All groups share one centre, and each spreads out both ways along 6 directions, with some noise.
(in the rows, 128 means zero)
Some rows, each with its group after it:
[128 148  85 150 173 117 129 158 128 104 103 101 154  65 122]
gumav
[120 162 109 138 165 102 154 172 134  78 123  76 152  87 170]
vubo
[117 148 157 133 113 136 142 124 128 110 126 152 110 175 161]
gumav
[168 119 135 125 134 125 101  87 114  92 151 137 155 101 140]
Sisit
[ 65 172  94 171 170 132 103 148 142 133  82  78 117  76 119]
Sisit
[110 142 118 157 148 140 128 110 124 116 126  79 139  88 153]
Sisit
[118 122 115 169 170 146 174 176  47 125  99 167 159  78 146]
gumav
[111 113 107 120 163 151 129 137 106 141 127  79 151 100 149]
vubo
[113 128 131 140 141 157 127 166 119 138 109 150 133 144 140]
vubo
[111 162 114 137 176 114 114 153  92  75 116  75 146  77 194]
vubo
[116 135 130 130 146 149 178 189 117  91 119 131 152 131 175]
Sisit
[130  98 157 132 123 181 125  76  77 109 161 144 165 134 175]
Dav
[170 111 131  96 112 105 173 105 122 100 169  94 167 132 147]
gumav
[148 133 135 110 117 123 184 155 179 101 152 106 132 169 120]
vubo
[129 135 102 150 148  99  80 150 129 131  99 155 104  96  96]
Dav
[ 93 147 115 131 136 150 189 162 171 144 127  41 135 137 122]
Dav
[115 153 112 111 155 111 160 176 150 120 115  83 123 127 136]
Sisit
[124 155 124 160 132  97 158 137 130  85 110 150 110 109 126]
Sisit
[110 131 100 113 166 136 114 180 127 161 102  99 124 116 123]
Dav
[ 78 160 128 175 143 175 181 172 162  80 124  97 157 135 157]
Dav
[ 92 151 102 190 175 142 103 162  86 108  85 159 133  66 128]
gumav
[160 109 146  69 122 122 103 104 128 132 161 114 133 157 148]
Dav
[132 109  99  97 141 107 125 153  93 205 103 116 119 106  85]
gumav
[178 129 122  90 109  53 182 144 130 129 134 137 115 151 110]
gumav
[126 117 114  89 161 149  35 140 132 163 107 154 129 126 100]
Dav
[124 137  93 172 156 120 146 184 141 116  93 130 131  87  84]
vubo
[116 132  90 148 168 126 133 131 113 117 125  71 162  70 139]
vubo
[147 148 121 128 142  70 197 167  66  74 114 138 138  91 174]
Dav
[113 141 105 164 163 141 145 186 137 119  89 151 133  97  98]
vubo
[110 114  98 127 190 192 133 142 123 119 143  47 201  88 166]
gumav
[102 136 131 151 153 161 164 185  81 112  92 161 142 128 162]
gumav
[134 121 142 170 114 141 158 121 105 101 133 173 148 104 128]
vubo
[ 95 173 124 161 127  93 182 132 135  93 119  63 114 105 147]
Sisit
[178  92 132  67 123 101 162 102 110 138 179  90 156 153 161]
Sisit
[129 127 127 102 136 116 174 161  99 130 124  89 145 127 170]
Dav
[139 125 129  77 146 129 178 196 132 124 129  99 149 164 157]
Sisit

New rows, each followed by its group:
[117 100 129 100 123 153 151 106 117 163 147  67 143 147 149]
Dav
[122 156 135  98 186 177  97 201 164  97 117 127 159 162 171]
Dav
[124  93 120 177 115 176 176 111 101 125 129 143 169 110 111]
vubo
[146 117 131  73 156 139  75 149 109 154 135 128 138 135 152]
Dav
[128 140 105 140 165 110 180 199 133  86 119 106 153  99 150]
gumav
[ 95 139 116 192 141 115  84  58 109  99 123 105 130  56 133]
Sisit
[111 114  86 104 152 151 140 163 164 188 110  71 139 132  85]
vubo
[124 133 131 158 131 154  79  65 122 103 147 106 150  91 159]
gumav
[170 105 152 111 108 123 177 104  88  80 171 150 167 148 187]
Sisit
[122 102 138 107  95 141 165  72 131 162 170  55 139 150 139]
Dav
[126 119 133 143 106 120  65  62  96 148 123 150 100 106 116]
gumav
[105  94  91 161 145 199 183 171 147 162 113  93 163 116  98]
vubo
[140 119 115 109 153 117  60 134 121 160 109 143 115 113 101]
Dav
[ 52 160 116 186 158 169 152 157  94 134  85  86 131  91 154]
Sisit
[126 160 119 151 132 103 184 160 148  71 123 109 134 117 140]
Dav
[156 135 118 100 145 102 111 153 150  91 138 129 136 122 128]
Sisit
[107 174  82 142 183  87 168 237 118 128  67  94 128  83 114]
Dav
[132 133 115 180 102  86 150 103 115 109 120 144 112  82  96]
Dav
[ 97  99 127 121 150 191 128 154 112 193 105 109 145 132 117]
vubo
[123 107 138 107 165 171 105 150  63 139 127 141 154 128 176]
Dav
[114  95  87 149 168 142 121 147  59 183  92 120 154  63 102]
gumav
[127 162 136 138 123  89 111 150 145 108 102 156  87 130 127]
gumav
[142  92 111 125 162 164 166 131  96 121 152  84 188 103 156]
gumav
[108 113 117 120 136 175 139 191 154 193 100 141 123 170  77]
vubo
[ 85 136 106 143 168 162 100 130 109 142 114  68 146  85 146]
Sisit
[148 160 155 109 120  82 133 112 110  68 147 149 121 140 194]
vubo
[156 109 129  72 126 115 141 104 124 125 171  75 156 131 156]
Sisit
[124 109 118 124 167 177 200 178  80 125 126 102 187 114 168]
gumav
[153 119 115 121 156 123  88 143 137 111 128 153 146 108 120]
Sisit
[166 130 120 104 155 117 115 163 161  73 142 147 156 125 138]
Sisit
[120 135 108 109 141 137 154 174 166 153 124  86 142 144 107]
vubo
[101 139  98 111 168 136 147 214 120 168  84 108 133 117 115]
gumav
[164  55 133  81 148 174  97 125  74 157 151 170 168 135 145]
Sisit
[108  99  85 125 182 150 132 183  74 198  88  97 148  78  99]
gumav
[ 82 141 137 130 169 175 110 170  86 137 105 127 148 116 182]
vubo
[113 142  92 162 188 157 130 164 138  80 124  79 179  78 161]
gumav
[ 79 146 117 156 169 167 134 158 114 131 100  91 141 102 155]
Sisit
[132 144  98 120 183 133  86 193 182  97 110 133 144 123 112]
Sisit
[107 174 102 181 136  80 130 165 160 105  82 140  91  98  92]
Sisit
[130  99 107 106 134 146 146 122 136 176 137  78 155 133 106]
vubo
[135 117 144  97 104 120 152 123 121 158 144 131 118 163 128]
gumav
[133 129 143 148  99 106 194 116  90  98 137 140 120 121 155]
Sisit
[125 151 109  71 159  97 118 161 159 139 120  63 125 145 136]
vubo
[108 110  83 172 154 140 163 159 142 157 104  95 159  73  83]
vubo
[108 123 108 147 146 131  78  78 109 155 126  71 135  81 125]
Sisit
[101 181 121 103 172 127 140 210 163 105 103  92 138 137 156]
vubo
